Every row belongs to one group in each of 4 separate groupings. Each group adds its own fixed numbers to the row, and there is some noise. The rows also spread widely along 17 directions, which tell nothing about the answers.
Some rows, each with its group in each grouping after it:
[  5 -10   8 -17  -9   5 -41  44  -8  13 -32 -33 -16 -12   2  33 -15   0
  -5 -42  11  -4  -4  28 -19   9 -35  -4 -11 -10  14  -2 -22   0  -1  26]  kibi E Q_571 Q_823
[ 12 -13  -3  15 -17  -4  37 -37  13  -2   3 -11   3 -31  23 -25  26  -5
  15  24  -7 -15 -25 -38   0   7  16  20  15   5  25  14   5 -11   5   9]  nonin J Q_149 Q_823
[ -6  43  26  -1 -20   1  -2  25 -11 -30   4  21  11   6  -5  -7 -25   7
  -7   9  24 -14  18  34  14   8   6  15 -17  -8 -45   4  -2  21  11  12]  sop T Q_393 Q_467
[-17 -17  -6   9   1 -10  29  13 -40  35 -20  17 -34  -1  45  29 -30 -12
  -5  -5 -14  11 -56 -11  40  -7 -30   4  15 -20 -12  36 -38  -6  33  -9]  kibi J Q_446 Q_369
[  9  -1  -5  -1   5   4  18  27  -3 -12 -10  24  -3   9  22  -3  -1   3
   2 -10  -7  13 -19   3  12  39 -39   6  -1 -11  -5 -14  -4  26  -9  -4]  nonin T Q_941 Q_467
[  8   4   9 -15  -7 -14 -19  16  17   5 -34 -14   7 -25 -19  12 -30   8
 -15  -4  -6 -26  24  27 -11  -6  12 -11  17  12  19   4  -4  -9  11  -6]  sop E Q_941 Q_369
[  8 -39 -16 -34 -17  -1  -1  11  -8  20  24   9 -13  28  11 -43  25  31
   1  -9 -15  27  20   3  45  30   1  13   2  -1   1 -18   6 -14 -11   5]  sop J Q_345 Q_369
[ -6  -6   1 -23  31   9   9  12 -30  23 -40   0  21   8  -8  -1 -24  10
 -29 -32  -3   6 -14  19  11  21 -26 -10  11   8  47   0 -23 -13 -15 -20]  kibi E Q_393 Q_369
[ 26 -30  -7 -27 -47 -21 -25  -8   1  39   7  15 -44 -32   9 -11 -10  21
  31 -33 -12  19   1  27  13 -18  16 -12  18  -5  -3   1 -20 -10  25  22]  sop E Q_571 Q_823
[ -5 -27 -43  10 -23   7  13 -28 -21  19  -7 -10 -15  -6   8   9 -16   9
   2 -31   1  19   7 -11   3  33   5  -3  24   0 -11 -27   2 -11 -37  23]  sop J Q_446 Q_369
[ 16 -31  -9   4  24 -12  18   3  35  10 -10  21  15 -14   6  17 -23  16
 -15   1 -11  -5   3   0 -15  38 -16 -10  27  -8 -16 -13  21   1  -7 -32]  sop E Q_149 Q_823
[-47  30   7  10  -5   3  12 -19 -59  -3 -22 -16 -18 -23  -9  13 -50  14
 -21 -15  24  -4   3  16  11  -5  18   2  15   0 -43  21  -9   4  13  44]  sop E Q_345 Q_823
[ -8 -10   5 -16 -34 -15 -20 -26  47  24   8  -7  -1 -27  12   9 -11  -6
  15  -9 -31   7   9  33  32  13  14  10  -3   3  17  -1  10 -34  -1  30]  sop J Q_149 Q_823
[-28   1  26   3  29   0  -1   3 -43  11  -2  -6  31   8 -22   9  -1  -8
 -25  28  15 -10 -10  -8  -2 -10 -21   1 -16  -1  24   7 -18   9   2 -12]  sop T Q_149 Q_467
[  1  15   3   8   6   5  10  -2 -17 -15  -5  -1  -9 -20   5 -10  15   0
  16 -10   7   4 -25 -11 -14  -8 -15  18   5  11   7  17  -5  21  10  17]  kibi E Q_571 Q_823
[-16  21  -1 -10  24  10 -18  31 -24 -34 -18  -5  10  -6  -9  13 -17   0
 -11 -26  24  -5 -22  19 -16   3 -17  15   9  19  11  22  23 -19   0 -12]  sop T Q_571 Q_369
[-13   1  20 -20  15 -20 -11  44  37  24 -17  -1 -23  -6  19  27  18 -22
  15  16 -29  -7  21  -1   1 -30  -2  18  12  31  -7  37   5  20  40  21]  sop T Q_571 Q_823
[ -2 -14 -18  18 -15  -5   1 -19  14  -3 -25  -7 -10 -55  15  41 -35 -15
   3 -14   8 -17 -23  -1 -28   0  14   0  43  10 -15  25  23 -27   4   4]  sop E Q_149 Q_369
[ 16   8 -17  15  -7  -4   9 -23  32 -17   9  14  -1 -23   0 -15  19   0
  26  17 -14   0   6 -15  -2 -16  22  16  20  25   1  10  29   5  15 -11]  nonin E Q_345 Q_369
[ 11 -14 -18  40  -7   0  14 -13  34  13   3 -52 -16  -3   2  14 -18  30
 -21  22 -24 -13   7 -16  16   2 -10  -4 -16 -35 -28  -9  -4  -1  32   9]  kibi J Q_345 Q_823
[  8   1  -4   6 -10 -17  10 -32   7  22  44  44 -10  -7  26  -2 -13  -8
  24   6   0  18 -22  -4  24 -20   9  15  -5 -33 -54  24   9   0  37   3]  sop E Q_941 Q_823
[ 13 -18 -25 -11   4  35 -26  20 -22 -22  -7 -18 -30   8  -5  -9  22  10
   8 -35   3  26 -23  -1   4 -15 -17  -2   7  15  22  21  15 -30   5   6]  kibi E Q_345 Q_467
[  5  -7  -4  -6 -15   7 -12 -31  10  22  18 -20  10  -3  -5  -5  -5  -5
   5 -10  16  -4  11   5   2  -8  31   0  -8  -5   4   7   5 -33  -5  14]  kibi T Q_149 Q_823
[  8 -24 -12  25 -30 -19   5 -29  -9  20  14 -50  29 -19  -9   6 -31  17
 -22  19  22 -39  13 -21 -17  35   4  10 -20 -41  -2 -37 -12   1 -21 -10]  sop J Q_345 Q_823
[ -2  30  11 -13 -13  -3   1   4  26  21 -17 -14  32  -4  17  13 -27 -33
  -1 -24   0 -21  11  22   5  34 -10  28 -23  -2  26  -4 -12   3 -21  10]  kibi J Q_571 Q_369
[ 10  18  23  13 -23  29  20 -33  42 -53 -10  13  11 -24  -6 -16  26 -13
   7  27   1  -5  20   6  -3  14  35 -12  18  35   8   2  38 -13 -13  19]  nonin E Q_345 Q_467
[ 32  17  -1 -15 -31  14  -9  29  -1 -27  -6  33  -8  -3   5 -12 -23  14
  13 -34  21   6  -4  39   5  27 -12  -3   0 -20 -22  -5  -6   7  -3  -3]  kibi E Q_149 Q_823
[-31  17  -3  -2  20  15  14  12 -34   9  -2   2  -3  33   0   7  -7  -5
 -17   2  25   3  21  -9  17   2   4  15  -1  -6 -48  20   3   9   2  20]  sop J Q_149 Q_369
[ -1 -20  -9 -17  -8  -2  -4   8  15  31  13  12   6  10  33  22   2 -33
  17  -8  -6  12  12 -11  15  25 -16  25 -10  -8  -8  -1  11   1 -19   6]  sop E Q_345 Q_823
[  3 -19 -44   1 -21 -16  13 -11   9  44 -10 -33  -9  -8  37  32 -57 -13
 -11 -24  -8 -21  -5 -14  26   8  12  38  12 -22 -19  26   7 -39   7   5]  sop E Q_446 Q_369
[  2  -8 -15  16 -10  15 -16 -15 -12   0 -18 -12 -16 -32 -19  23 -14   2
   3 -21  18   8   2  -1 -35 -17  11 -30  26  14  -5  -2   7  -4   2  13]  sop E Q_345 Q_369
[-21 -17 -18 -24   4   0 -48  12 -18   0  29   6 -20  16 -15  -6  14  21
   8 -17  19  21  10  23  22 -15  13  13   2   1 -28  18  29 -34  13  11]  nonin J Q_149 Q_369
[-11 -25  -1  23 -20 -34 -30   0 -17 -16   2  -6   6 -42 -31  15  11  13
   7  38   8 -23   8  -4 -34 -16   6  -1  18  19  16 -16  -2  10   0 -22]  sop J Q_446 Q_369
[  0  16   6  42  20  17  31  -1   4 -20 -15   6  13  -4   8  32 -25 -10
 -20  25  -6   5 -41 -12   5   5 -43 -20 -10 -15  -2   6  -4   9  20 -28]  sop T Q_345 Q_369
[ -4  -1  -7  26   3  20  32 -32 -47   8   7  -5 -12   1   2 -16   0  17
 -10   3  -1  27 -49 -25  27 -10 -25 -14 -11 -20   8   4 -23   1  24   4]  sop J Q_345 Q_369
[ 34   2  10 -13 -34  12  -4  11  15  -4   7   2  11   8   7 -20   8  -2
   2   0  19 -11  13   9  12  15   5  10 -16 -19  -1  -4  -7  -4  -5   5]  kibi E Q_149 Q_369

New rows. What belongs after each?
[  1   1  30  -7 -30   4   7 -15   9 -13   4  19  -2 -18  12  -4  -5  -5
   1   8  21  -4   4  18  11  13  26   0   9  -6 -31  15  13 -17   3  28]  sop E Q_149 Q_823
[ 34 -47  27   8 -37   8  28 -14   5   1  15  27 -35  -7  31 -27  38  12
   1  39   5  17 -24 -18  30   4   8 -26  14 -25 -30   9  -6 -10  30  12]  nonin E Q_345 Q_369
[ -6  -2   0   1 -26  11 -50 -11  -5 -37   6  -4 -16 -35 -27  -3  30   7
  33 -16  19  16   0  22 -30 -12  13 -16   9  30  20 -10  25 -13  -7  23]  nonin J Q_345 Q_823
[-13 -20  28  -6 -31 -25  -2 -13 -16  43 -33 -18 -18 -48   4   3   9 -11
   7  11 -19  -6  -7  -2  -5 -16   9 -16  18  19  51   2 -44  14  14  36]  sop J Q_941 Q_369
[ 24   8  -1  -2 -11  -5 -11 -17  51  14   5   6  17 -12 -19 -13  12  -1
  18   9 -18  -2  34  12  -5 -15  18  -3   0  16  19 -11   3  12   5  -1]  kibi E Q_149 Q_369
[-15   2  -4 -21   4 -11   7  20 -11  23 -20  22   0  -8  37  28 -30 -30
   5 -28  -5   4 -18   8  13  24 -24  29  12  -4  -4  17  -3   6  -9   2]  sop E Q_941 Q_369
[  3 -17  -4  -1  -4 -10  10 -28  -9  24  20  26   6  -2   4  -4 -28   2
  -6   8   2   0  -5  -1  22  -8  16  -3  12 -14 -21  15   5 -21  13 -27]  sop E Q_345 Q_467
[-24 -16   6  -4   4  -2 -28   7 -11 -19   4  41 -41 -30  -6   7  16  14
  21 -14  11  32 -15  26 -11 -24  15 -18  46  30 -40  27  31 -12  27  20]  sop J Q_149 Q_369
[  0  32  30  17  44  34  -7  -9  70 -39  32   2  42  20 -11   5  43 -25
   4  25  12   1   3  -3 -16  -2 -10   6 -37  11  -1  18  61  -9   9  -4]  kibi J Q_345 Q_823
[ -8 -13  17  -1 -23   9  12 -19 -15   8   3  15 -11 -11  18   1 -12  -4
  -6  -3  13  14 -20  10  22  16   6 -15   8  -9 -14   9  -2 -24   3  14]  sop J Q_345 Q_369
[ 46 -34 -20  12 -22  -8 -13  -1  40  13   8 -28 -21 -23  -4 -10  11  36
  15 -12 -16  -2   0  -4 -22   8 -13 -15  -2 -17   8 -29  -6   7  15   4]  kibi J Q_571 Q_823
[-15  44  15  10   3   6  18 -40  10 -17  17  35  24 -14  -7 -16 -18   4
   2  -5   5  20   4  28  19  16  10   7  -2   4 -26  -2  25  12   1  17]  sop E Q_345 Q_369
[  2 -12  13   1 -34  13   2   6  -8 -26  -9 -33  -4 -16  12 -16  32  -3
   5  14  -3  -4  -7  -7   5  26  -7  12  -4  13  41 -11  -8  -3 -23  24]  kibi T Q_345 Q_823
[ 13  -8  -6 -18  -8   0  -3   4 -26   3   6  40   5   3 -10 -32  -6  28
   8 -31  11  23  -7  31   8  32 -13 -12   7  -5   9 -30 -16  10 -18 -18]  kibi J Q_149 Q_369
[ 12 -28  10  -4 -14  10  -9   5 -16  26 -17 -32 -27   0 -11  -4  13  25
 -21  -1  -3  12   8   0  10 -11 -10 -25  -3 -12   9  -6 -29  -5  18  35]  sop E Q_571 Q_369
[ 24  35  14   0  -4  31  42  -9  -8 -13  -1  24  24  26   5 -30 -12   0
  -5  -1  25  -2  -2   2  10  15   8 -12 -10 -12  -8   1 -13   7  -5 -12]  kibi T Q_393 Q_823
[  2 -16  25   5  -6 -11  15  -2  30   6  19  -1   8   2  11  -1   1  14
 -18  31   3 -10  24   3  11  31   7   5  -6 -21 -43 -12  12   5   4  17]  sop T Q_571 Q_823
[-31 -28 -11   3  20 -27  -3  -4   8  12 -14  -6   3 -19  -9  21 -13  17
 -19  15 -29  -7   7   6   8   5   5   5  34  27  12   4  17 -22   5 -16]  sop J Q_446 Q_369
[ 10  20   5  15   9  17  19 -24  56 -33   0  27  10 -29  11   0  -4 -13
  11 -13   4   3  -9  15 -13  17  17   1  25  24 -24  17  55 -10   2   2]  kibi E Q_345 Q_369
[  3   9  -5  12 -27   0   6  10  12  -7 -25   2 -14 -29  13  24 -24 -15
   9   5 -13  -6   1   4  -1  -4   4  -6  21  15  -3   7  -4   9   9   1]  sop T Q_345 Q_369
[  8  10 -28 -17   5  45  -9  -8 -26   1  25 -13   1  40  10  -1  25 -34
  19 -31  41  14   1 -29   0 -14   8  29 -19  -4  -7  33  23 -32 -21  20]  kibi E Q_571 Q_823
[-46 -10  29   1  46  -4   5 -31  12  53   8 -16  18  14  -2  28 -12 -13
 -39  14  -1   5   4   1  21  -5   3  -5 -15 -17 -19  21  14 -27  21  25]  sop J Q_941 Q_369
[ 17  14  -1  13  -3   0  -8  16  40  20   2 -16   7   2  16  17 -15  -2
   3 -21  -3  -9  -5  10  -6  15 -34  14 -35 -27 -17  -6  -5  25  16  18]  kibi J Q_393 Q_467
[ -2  -8   7 -21 -32 -22 -23   0 -20  27   4  13  11  -6   1  -2 -29  -1
   1 -15   5  -5  -6  37  26   7   5   4  -5 -10  24  -5 -26 -25  -4 -18]  kibi J Q_446 Q_369
[-13 -33 -24   5  -2 -18   1   8   2  15 -12 -18   0  -8  12  39 -12 -12
  -5  21  -3 -29  19 -25 -13   6  10  15  25   7 -10  10   8 -16  -9 -21]  sop J Q_393 Q_823
[ 13 -25 -13  32 -19 -11   3  -5  16  -3 -21 -12 -19 -36   2  38 -13  -2
  -6  31  -8 -20  -2 -21 -21 -18   5 -16  31  -4 -18  10   0  -5  20 -11]  sop E Q_941 Q_369
[ -5  39  41  -9 -32  14  32 -15  15 -25 -15  13  25 -16  12 -25 -16  -8
  -9 -11  21 -10  19  35   9  59  22  10  -1   9 -16 -10  11  14 -30  54]  sop T Q_149 Q_467
[  3 -41  -7   5   9 -14  -9  17  35 -19  19  14  -6  -7   4  18  14  15
  -7  19  11 -11  26  -3 -20  18  13  16  32   4 -66   7  57 -13   2 -10]  sop E Q_571 Q_369
[-12  18  -9  18  13  20 -15  -1 -22 -46  21 -10 -24   3 -26  -6  38  19
  12  20   8  16 -12 -17  -1 -48  -5   7  -4  15 -11  31  20  -8  36  13]  sop J Q_571 Q_823
[-24 -13 -26   3  -1  10 -22 -38 -20   9   5   4 -19 -13 -14  14 -13   5
   7 -31   6  29  -6  22  10 -28  23 -10  26  16 -15  19  17 -44   3  15]  kibi E Q_393 Q_369
[ -7  51 -10   4 -11  33   4 -10  -5 -25  -6 -15   6   4   6  10 -14 -21
   5 -23  25   0  -5   4   9  -9   5  28 -14   6 -16  32  19 -16   2  37]  sop E Q_393 Q_369
[ -9 -16  34  16   1 -32 -11 -13  11  34  -5  -7  15 -38  -8  30  -3  -2
  -5  21   0 -15   8   1 -31   5 -20  -9  -8 -10   3 -26 -23  39   5  14]  sop E Q_571 Q_823
[ -9  37  17  -6  14  -4 -12 -40 -26  33  34  36  35   4 -23 -14 -13  -8
  15 -31  27  20  -2  26  -5  -9  -8   9 -33 -15  -5 -11 -12  31  -4   9]  kibi E Q_571 Q_467
[  0 -22  14   9  12  -2  19 -10  31  28 -11 -31  12  -3  14  18 -11  -5
 -30  15  -4 -26   4 -15  -2  23  -1   2  -6 -18  -9   6  10 -13   5  17]  sop J Q_941 Q_467
[  6 -28   0  -2  12 -10   1   9   7  10   8  15 -22  -4  15 -10  17  27
   7  -9 -11  23 -12   2  12   8 -17   5  13  -3 -19   2   8  10  19  14]  kibi E Q_446 Q_823
[ 22  -3  -1 -36   1 -11  17   7  -5  27   0   5  17  15 -11 -54   7  22
  -9  10  -6 -15  25  -7  18  -8  35  11  16  16  30   7  -9  -4   7 -21]  sop T Q_149 Q_369
